Each cloud of rows lies close to a flat space through zero, with a little noise off it, and is much wider in some directions of that space than in others. After each cloud: how many dimensions does that space have?

[[ 23 -32  22  53 -40  23  67   6   6  -8  12 -18   0 -23  66   7 -11]
 [ -9 -21 -10   3  16  80  32 -32  29  48  -4  29  22  14  -9  42 -35]
 [ 27  -6 -31  18  -5  -4   3 -14  14 -48  23  -9  45 -59  -8  -9 -31]
 [ 23   5  21 -21  17  28  21 -34   8   8  76  21 -34  -1 -13  10 -45]
 [-57   8  33 -13 -43   3 -28 -34  -4 -65 -87  92 -74  36  45 -37  25]
 [-42 -20  -9  40   2  24  87 -29  67  42  22  -2 -10  16  -3  55 -34]
 [ -1  14 -43 -23  52 -59 -23 -15  -5  48 -25  40 -37  39   3  -5  23]
 [-27 -27 -40  20 -16 -59 -72 -27 -12 -27  11 -36 -39  48  20  -5 -22]
 [-14  -1   1 -15 -32  12 -21  21   4 -68  49 -90   1  -7  48 -13  78]
 [ 21 -15  37  18 -26 -33 -26 -39 -15  41  64   5 -17 -54 -25  40 -58]
 [109 -60 -37  63  14 -18  -6 -65  -6   0  34 -35  41  -8  86  34  34]
 [-14 -41 -28   8   2   5  27 -27  -4 -19 -24 -78  76  37  36 -14 -12]
 [  8  36 -12 -51  40 -15 -78 -17  -4 -28  33   4  22 -34 -10  12  15]
 [ 27 -14 -50  61   1 -17 -35  24   7  16   4 -19  19  29 -23   0 -21]
 [  2  16  31 -14  27 -21   0   6 -18 -39 -34 -29  52  45 -18 -17  36]
 [ 14 -43  24  29  30 -56  17 -42  -2 -26 -81  21 -34  38 -30  65  48]
 [ 33   6  53   6  13  39  48  -5  40  18  19  40 -51 -15 -32  28  80]
 [ 21 -59   7  20 -11  28  28  17 -19 -19  10 -58   6 -33  14  35 -74]
 [  6   0 -42 -14 -54 -20  17 -33 -34 -31  44 -27  34  39 -23  52   8]
 [ -7 -14 -16  12 -33 -39 -73 -45 -16  84  -6  43 -24 -41 -59  16 -29]
 [-25  36  41   1 -36 -20 -34   1 -19  19   1  19  30 -19 -11  31  -5]
 [-27  -9  22  30  21  24 -10 -33  43  17 -24 -14  76 -29   2 -54 -25]]
  15

[[-12  -2 -32   5   6   4  15 -20  31  -1 -17  -1 -21  14   0 -27  18]
 [-31  28 -37 -22   7  40   3 -20  10 -13 -78 -13 -41  29   4 -27 -22]
 [-18   9 -44 -11   7  25  19 -16  -4  -3 -29 -11  -7  26  14 -28  -7]
 [  9 -12  12  -6  -3 -20   5  14 -16   6  31  -5   8  -7  10   1  13]
 [ -7  18   2  -2   1  16 -14 -13  20  -8 -45   2 -26   6 -16   5 -15]
 [ 29 -20   7 -19   7 -17   3   2  -8   1  42  21 -15 -20  23  25  -1]
 [ -9   1 -16   5   1  13   8   7  10   1 -16   1  -1   1   4 -19   3]
 [ -4   3   0  29   0   1   4  23  66  17 -32  19 -13 -24 -24 -21  18]
 [ 30 -25  40  30  -4 -29 -11  27  35  11  49  39  11 -51 -12  24  22]
 [ 10  -3  34  32  -8 -13 -25  -7  15  -2  20  13  25 -13 -31  29   4]
 [-43  24 -23  32  -4  39 -11 -17  45 -14 -75  -5  -5  19 -31 -37  -1]
 [ 21 -28  20  32  -6 -30   6  18  -3  15  74  11  54 -23  -3  10  26]
 [-11  22  -1  16  -1  12  -1   8  34  14 -52  -5  -2   3 -30 -12  -4]
 [-19  30  -5   6  -1  21 -20 -45   0 -17 -47 -16  -1  37 -30  12 -23]
 [-17  12   0 -22   0  16 -13  -3   6 -18 -45  -4 -48   5   5  -6 -11]
 [  2   0  11  -2  -4  -7  -6  -5 -24  -1  17 -11  17   9  -3  11  -3]
 [  8   1  41  22  -9 -11 -22  23  14   4   5  11  13 -25 -24  19   2]
 [-11  -6 -31   5   2   5  26  14  26  10 -13  -1 -10  -2  11 -41  20]
 [ 18  -2  14  44  -2 -22   7  11  46  31  15  11  35 -19 -38   6  21]
 [ 14 -12  12 -14   2 -22 -15 -49 -41 -21  54 -10   3  23   7  38   0]
 [ -6  13  17  17  -7   6 -20 -11 -13  -6  -6  -8  28  12 -24  17 -12]
 [ 11 -25  10 -16  -2  -9 -12 -18 -55 -26  65   5  12   2  31  27  -4]]
  7

[[ -33  -25    8  -32   -1  -15   42    9   -3   -1   51   23   23   26
    21   47  -39]
 [  87 -104  -17  109   38  -47  -11  -57   12  -39   21    8   31  -18
    34  -18  -17]
 [ -33  -28   -3   -2    7   47   14    0  -15  -20    0  -45   -3  -39
   -17  -50  -10]
 [  27   45  -12   56  -24  -35   11   50   54  -48  -34  -17   11   27
    56  -85  -12]
 [ -73  -49   -6  -97  -20   32   59   24   -1  -23   19   -1   44   31
    39  -74    8]
 [  -2   13    2  -18   -9  -30    2   35   32   12   15   44   -6   -5
    10   22  -13]
 [  72  -13   24   86   47   25  -59  -31   -9  -12  -67  -18  -49  -40
   -76   38  -56]
 [ -92   -9  -10  -57   28   11   41   43  -51   19   10   70   58  -36
    -1 -115   13]
 [  -7   20    4   20   18  -16   19   18  -15    6   25   21   13   14
     4   41  -13]
 [  45  104   10   68  -49  -49  -97  -41   12   48   -8  -34  -83  -85
   -22    5   -6]
 [  68   41    6   62  -24  -37  -41   -8   35  -15  -61   -3  -27   18
    13  -14  -13]
 [  11  -28  -16  -25  -36  -37  -53  -40   19   37   36    9  -16  -74
    16  -51   55]
 [  27   84   25   63  -25  -42  -70  -59  -35   47  -20   -4  -52  -38
   -25    1  -23]
 [ -76   52   12  -41    6   23  -23    7  -63   60    6   22  -24  -96
   -57  -49   -2]
 [   2  -94   -3   27   74  -11  -34  -30  -46   23   12   82   18 -116
   -44  -59  -10]
 [  16   31   16    4    9    5  -11    3   -8   13  -19   12  -19   21
   -28   65  -11]
 [ -45   40  -20  -14    9   -3    8    3  -51   33    5   18   36  -19
     6  -96   74]
 [   6  -43   -5  -10  -11  -14   20  -17   12  -14   27    1   22   34
    33   13   -6]
 [ 102   30    1   76   -4  -23  -36    1   54  -17  -39  -24  -40   42
    -3   98  -11]
 [  49   63   21   23  -47   32   -2    3   42  -48 -101  -84  -38  108
     8   19  -34]
 [  21  -78    8    3    5   10    3    0   44  -24   37  -15  -25  -28
    -8   73  -67]
 [ -26  -16   10   -4   21   16  -36  -47  -55   41    7    5  -15  -73
   -49  -24   -4]]
  9

[[ 19  35   9  34   8  12  -3  -8  41 -52  -3  31 -11 -38  -2   4 -23]
 [-11  22  17  -1  52 -15 -22  -7   5 -16  39 -27  24  -8 -26 -15 -10]
 [-17  20 -53 -14  48 -16  39  70   4  23 -11   1 -22  16 -46   9  30]
 [ 79 -25  -5   6 -21 -30 -32  65   9  44  -6  -5 -36  46  -3   5 -26]
 [-57 -12 -49  22   7  14  56 -67  19 -36  -3  11  12 -59 -19  10   1]
 [ 36 -45  -4 -14 -10  26 -29  28 -30 -55 -53  -5   2   5  37  22 -25]
 [ 60 -12 -32 -15 -91 -22 -12   1  20  23  18 -14  33 -12   6 -25 -20]
 [-24  22  67  39 -51   6 -79 -54  -9 -17   6   6  41  49  29 -31  -6]
 [-12  14  22  66  -8  -8 -23 -45  23  26  -6  51 -11  22  12 -14  -2]
 [-55  -7  -5   1  53 -28  14  29  25  45 -17   2  -8   8 -16  32 -16]
 [ -1  11  -6 -42  -7  25  15  -8  14  28 -20  15 -13 -31  17 -20  47]
 [  8 -55 -25 -43  15 -49  31   3   1  -1  20 -10  81 -38  19 -34  -6]
 [ 16  48  59  42 -37   2   8  24 -41 -39  15  36 -11  11  43  32 -31]
 [-73  -4 -20 -10  45   5   4  32  25  28 -30 -62 -72 -62 -40   7  69]
 [ 60  53 -68  -6  22   2   0  43  12  97  20  -4 -34 -33 -27  26 -35]
 [-13  11  42 -11  56  12 -48   4 -55  59 -19  26  17   6  61 -26  34]
 [-53  33  29  29 -68  -3  21 -51  35  48  12  21 -13   5   5  18  -8]
 [ -5 -45  39  -1  41  -5  -7  15  14  19  -8 -20 -60  82 -34  55 -44]
 [-87  12 -15  64  -5  13  -5 -79 -57   3   1  12  47   2  24  -1  10]
 [  7  49 -28 -56  -3  54  51  28  53 -48 -41  52 -25  38 -38  37  -7]
 [-72 -32  30  43  40 -29 -42  -6 -11   1   2 -57  -4  11 -16  28 -32]
 [ 34  38  33 -11   9 -19 -25  71  -9  -4  27 -23  -3   8  -2  21 -36]]
  13

[[ 37  12  -7  -9 -19  66 -19  24  -9  12  24 -13  16  27 -16 -88 -10]
 [ 15   4 -50 -52 -51  -7 -67  66 -42  16 -41  -3 -14 -16  -5  28  -1]
 [ 40 -11  26  -6 -37  -6  -1 -15   3 -28 -17  27  26  49  19  46 -13]
 [-62 -27 -25  -4 -13 -38 -33  35  40 -16  -7  -9  10 -26 -45 -13  11]
 [-81  19  -9   8  26  27 -27  16 -17 -21   3  -6  11  -2 -22  18   3]
 [ 12  39  -2 -14  24 -45  70 -13  45  32 -21  35   9  21  82  56 -17]
 [  3 -25  10   0 -14 -63  53  -1  43  35 -17  -9 -44 -16 -37 -71  -3]
 [-31 -34  38 -18  -1  -3 -41  49  57  27   3  12  28  49 -79 -19 -18]
 [ 18 -11 -62 -36 -18 -11  24 -18 -38  33  -8 -16  21   0  31  42 -33]
 [-33   5  38 -11   2 -18 -16  11   2   5  -9  39 -10  14 -65   0 -19]
 [ -3  26 -70 -10  16  42   2  45 -38  57 -25 -94  -7  18  24 -17  -7]
 [-75   5  12   4  25 -40  27   3 -15 -57  -6  58   9  -1 -77  68 -15]
 [ 72 -44  53  30  49 -27 -16 -43  37   1  39  32   3  39  22 -45  27]
 [ -1 -10  85 -14  33  -2 -11 -34  57  -2  57  30 -37  37  -3 -89  28]
 [ 28   0  10  -7  52  16  28  -9  31  -7  52 -50 -58   1  25 -68  48]
 [ 65 -10  10  12   9 -35  36 -72  19 -24  42  15 -28 -58   2 -53  15]
 [-50 -69  -3 -15  33  14 -12  26 -31 -29  32  47  27  26  -1  96  23]
 [ 17 -21  15   8  -2  62  18  -3 -22  18   4 -28  -5   2  81  72  23]
 [  9   6 -22   2  10  15  55  29 -23   3  -4   1  -1  21 -29 -17 -10]
 [-27  34 -37  46  78  30  91  44  18 -18  24  -6  29  -5 -63 -18  -9]
 [ -8 -11  23 -75   6 -10  12 -39  29  -1  47 -12 -11  51 -59 -26 -29]
 [-28 -18  20 -12 -16  -4 -36  13  37  -8  -7 -52 -22 -32 -36  48  11]]
  14

[[-19  41  37 -13 -15 -27  50 -15  15 -35   5  28 -35 -12 -15  17  46]
 [ 48 -22  12   9 -32 -11  25 -15  -5  33 -19  18  22  10 -50  39  -6]
 [ 47  26 -11  -7 -20 -70 -15 -31 -22 -98  29 -14 -16 -19 -31 -44 -21]
 [  3 -17  19  22 -10 -34  -9  19  -3 -12  25   4 -28   1 -18 -16 -23]
 [ 28 -27  26  15 -12 -14 -17   7  10  49  -9   2  31   2 -49   6 -13]
 [-17 -55 -10 -26  18  89  -9 -28  65  92 -20 -28   0 -10 105  16  -9]
 [ 65  -3  36  -9  13 -48   5 -25  20  -2   4  11 -18 -22 -29  27 -18]
 [ 34  32   1 -72 -19   9   4  48  -5  30 -43 -14  28 -26 -28  31 -41]
 [ -6  29 -23 -33  22   1 -31  -1 -22 -17 -27 -12   7   5  18   6  24]
 [-50  43  22 -33 -11   5  21  53  16  -2 -17   3 -23 -20   7  12  17]
 [ 25 -25 -48 -40 -35  27  -8  30 -29  24 -40 -27  19  -3  23  36 -46]
 [-35  46 -37 -11   7 -30 -30  97 -66 -67  -2 -14 -13  -3  -9 -17 -22]
 [ -4  18 -19 -16  46  16  23 -29   5 -43  13   6 -45  -8  63  20  17]
 [-48  36 -34  -1 -30  -1  14  32  -3 -64  -4 -23 -19 -24  38 -19  13]
 [ 63 -55 -13  54  10  25   3  -9  43  36   1 -21  43 -27  -1   3 -48]
 [ 13  16  12  12 -46 -14   7  23  18   8 -20 -11  49 -23 -58 -13  -2]
 [-35  25 -18 -29 -29  36  39  38 -34  15 -25  14  16  14 -12  30  10]
 [ -6  20  38  15 -24 -21  37  58  50  -2 -22  -6  -5 -53 -23  24  -3]
 [-42  41  -8  26  28 -39  -7  -2 -74 -93  71  34 -29  45 -43 -69  25]
 [-89  60  -7 -40 -25  51  62  32 -29  -7 -11  27  -5  16  10   8  56]
 [-20  -1  11 -41 -16  41  24 -19  20  37   0   8  -3   2  19  -4   0]
 [-26 -18  10 -26   4   8 -54  -9 -15  45  -4  -7   6  32   6 -25  12]]
  10

[[-25   5  -5 -29 -20  -5   4 -27 -12 -14  -1  36   1   6 -16  -7  -1]
 [ -7  -5 -10 -23 -32 -20  17 -31  -5 -23   6  16 -21  -6  15  -2  15]
 [-28  -9  21   3  31  -5  23  30   2  38   3 -25  12   9  39   8  26]
 [ 68 -21 -38  -7 -17   1 -39   6 -36 -48  -2  13  11 -22 -18 -38 -44]
 [-20  -8 -18 -25 -20 -20   8   6  -3  23  27  22 -22 -11  13  17  17]
 [-11  21 -26  -3   8   6 -35  43 -12  21  -8   4  31  14 -12 -17 -16]
 [ -7 -26  71  15  21  11  28 -22   9  -7  12  -7 -36 -12  12  43  25]
 [-28 -22   3  -4  36 -23  32  35   4  47  22 -33  35   0  38  -4   8]
 [ 15   2  -1  11 -16  18  -4 -13 -26  23 -24  22   6  19 -26  -2 -16]
 [-72  22  11 -25 -31 -39  27 -28 -48  29  23  17 -25  -8  14   9  12]
 [-64   5   3 -10  23 -28  25  21  15  24  10 -28  29  23  36  -5  23]
 [ 15 -22  54  26  46  38 -14  15  67 -18  16  -7 -29  -7 -13  58  22]
 [-14  26  -9   0   9  13 -38  23  11   1   1  12   7   6 -28   4  -9]
 [ -1 -10  44  47  29  12 -24  16  34 -22  -5 -35   8  45  -5  29  11]
 [ 13 -37  36  26  35  22  -5  31   2  30  -1  -8  17  25  -5  26   2]
 [ -5 -22  -4 -21 -17   3  -3 -17  22  -2  23  49 -20   4 -32  31   4]
 [ 19 -24  51  29  46  23  22   0  54 -11   2 -36  -7  -5  12  29  21]
 [  5 -45 -10 -27  10  -7  15  24 -31  25   8  16  31  -3  17 -16  -6]
 [-37  16 -23 -53 -19 -11 -35  11 -43 -19  15  53   3 -14 -16 -18 -12]
 [ 15  -2  22  15   2 -13  38 -30 -35  -3 -13 -33   3 -20  24 -24  -9]
 [-44 -33  51  -6  34  -2  46  10  -7  49  17  -2   7   4  29  30  28]
 [ 17 -12 -11  -6 -29 -11  11 -36  -3  -5  16  21 -24 -16 -20   9 -13]]
  10

[[ 12  29 -14  42 -29 -21   0 -11  25   2 -23  -7  47  41  37 -27 -11]
 [ 40  33 -36  13   4   3  -3  -3  -4 -11 -16   7 -19  37  32  -4 -31]
 [ -2  -2  46 -25   5  23   3   7 -14  -6  11  23 -29 -38 -26   0  17]
 [-26 -30 -49  20 -12  -8 -42  22  -7  33  -6 -44  17  -9   7  -3  -7]
 [ 46  16  15 -10 -20  -4  -9   7 -15   7  23  -2 -16  -6  27   1   5]
 [-19  18  28  17 -29 -37  15  10   9  41 -16  -6  41  -5  12  -8  -2]
 [ -1  -2 -61   2   9  16   1  -2   5 -23  -5   9 -15  20  -2  13 -17]
 [-16 -14  61 -19 -34 -10  19  29 -17  -9  -2 -13  27 -66  -6   0 -12]
 [ -7  -2 -17 -13  11   2  -5   2 -13   8  10  -4 -20   5  -8  18  -4]
 [-14  -1  23 -22  15  -5 -18  13  -8 -15   3  10 -14  20  12 -23 -18]
 [  4 -30  -6 -18 -15  -1   3   9  15 -29  21 -21  14 -15  22 -10   4]
 [  4   2 -24 -10  20   2   0  -2  11   2  12  11 -22  11  -3   1   5]
 [ 43  33  -8  -2  15 -30 -34  -6 -29  15  12 -42   2   2  12  11 -28]
 [-49  -7  23 -43  -7   1  10  16 -12   0  14 -18   1 -20  -5   7  -4]
 [ -1 -12  14 -22  32   3 -15   2 -19 -11   8  -7 -21 -24 -27   7  -8]
 [ 12  41  29 -20 -21   9  19   5  13  -2   7   3  -3 -19  19 -24  11]
 [-19 -19 -35   4  25   3  21  -9  15  17  -9  -4  -4  -3 -18  16   7]
 [ -4  24  37  20 -29 -13  -4  17   2 -29 -28  43  28   5   4 -30 -31]
 [ 53  31  13 -18 -17  15  25  17 -15 -15  -4 -15 -19 -49  30  -4 -22]
 [ 41  15 -48  25   2  22  -3  -9  26  15  -6  -4 -19   9  28 -16  18]
 [  2   2  89  -3  -6  -1  -7   0 -32 -12 -21   7   6  15  10 -20 -14]
 [ 13   3  -4  29 -14   6 -36  -6   6  25  -1 -23   9  12  20 -25  22]]
  12

[[  0 -20   6  11  -7   8   1  55 -11 -22   8 -12  -7 -36  -7  44  -7]
 [ 43 -30  -2  36 -13   2  25  19 -41  30  12  52 -29  22 -64   1  34]
 [-21 -10   2 -25 -20  -1  -9 -26  20  13   5 -15  14  -1 -21 -16 -11]
 [ -6  28 -10  13 -10   1  -9 -12  41 -11 -43  17   6 -24  12   0   0]
 [ 10   7 -16  59  14  -9   0  30   0  -7 -11  33 -17   7  19  31  29]
 [-12 -30   1  10 -37 -20  16  10  52 -13 -38  40 -12   1  17  -3  27]
 [ 25  15   2  34   9   2 -18   1 -29  -5 -23  27  -4 -44 -43 -19 -11]
 [-31 -42   3 -49   0   0 -11 -16   8   9  22 -23   1  -2  26   4  -1]
 [  1 -40 -27 -68  12  30 -16 -17 -28  23  50 -72 -14  40  54   3  37]
 [ 10  -1 -18   3   5  22 -18 -31  -2  21 -25  42 -41 -26  -1 -22   5]
 [ -5  -3 -13   8  11  -3 -21  -1   4  -8  -3  -8  -6  16  49  23  23]
 [ 20 -12 -20  16   0  27  16   9 -51  28  53 -40  -9  37 -17  61  25]
 [ 12 -32  15  -7 -27 -11  -6 -17 -31 -16  32 -33  -7  19  -1  47  10]
 [ -9  14  -3  -9   3  17 -35  20  16 -24 -21 -20  -2 -13  53  41  -5]
 [ -1   1  -2   4  21   7 -15 -27 -31  -1 -11 -12   0   3  34  21   0]
 [ 27  42 -19  43  18 -24 -20   7  22 -29 -26  31  -8 -19  28 -10  30]
 [ -4 -35  -4 -21  25  22 -11  12 -47  11  21 -31  -8  19  37  33   8]
 [ 12  33  -8   9  17  -2  -5  47  17 -35  -9 -12   6 -27  31  18   4]
 [ 36   2 -12  16  59 -10  13 -24 -66  29   7  23  11   6 -20 -30  23]
 [  4  18   0   0 -13  11  25  -6  27  -7 -26  25 -29 -56  -9 -12 -24]
 [-12 -29  10  20 -25  -1   4 -14 -15  15  11  10 -14 -10 -46  -7 -14]
 [ -6   7  -2  21   3  -5 -19 -22   5 -16 -44   8  -5   3  45  -2   7]]
  13

[[ 33 -14  39  27  22 -10  20  -1 -39   5  17  36 -73  98  33  -7   2]
 [ -6   9  -6   3   2  -1  13  -5  -2   1 -14   9   5 -22  -1   2 -13]
 [ 27 -23  20  13   8  -2  -4  11 -17   7  18  -9 -47  91  18   2  17]
 [ -9 -14  17  -2 -24 -35  22  11 -16   2  18  -5  -2 -12   0  -3  26]
 [  9 -12  12   8  -2 -12   5  10 -13   4   6   3 -23  31  10  -2  16]
 [ 11  -3  14  10  13   0  13   5 -17   4   5  16 -37  40  15  -5  -2]
 [ -4   6  11  13   6 -17  32   0 -25  -7   3  35 -27  -2  18  -1  -6]
 [-18  -7 -10 -12 -25 -16  -3   7  11  -2   1 -27  29 -52 -15   4  20]
 [ -8 -29   7 -17 -38 -30 -14  22   6   8  26 -51  18 -12 -17   0  52]
 [  1   0  -5   5  -3   1  -5  -2   1  -1   0 -12   0  11   1  -1  -1]
 [  4   9  -3   4  14  13   4  -6  -2   2 -12  17  -6   7   8  -5 -13]
 [ -5  10 -12   7  15  18   3 -10   4  -3 -14  22   9 -18  -7   5 -31]
 [-11 -35  29  -8 -33 -56  25  24 -22   3  34 -22 -16   0   3   0  63]
 [  4  -2  -2   5   0   3  10  -1  -6   4  -2   8  -3  -2   3  -6  -3]
 [  5  -6  27  23  -1 -21  29   7 -28   4  11  22 -35  18  21  -7  10]
 [  9   2   8  11  11   0  14   1 -17   0   7  11 -27  29  20  -7  -3]
 [ 10   0   5  11  16   9  -5 -13  -6   7  -2  14 -21  34   7   2 -13]
 [  4 -13  26   8 -12 -31  12   9 -33   1  19   2 -35  25  20  -1  19]
 [-15   8 -24  -6  -2   6  -1  -7   7  -4 -18   7  28 -46 -13  -1 -13]
 [ 16 -21  50  24   3 -37  33  11 -45   6  24  27 -67  64  36 -12  20]
 [  4 -10  11   8   1  -9   0   3 -12   1   9   0 -19  28   7   3   9]
 [ 13  -5  16  15  12 -10  16   1 -28   2   5  23 -38  38  19  -5   7]]
  3
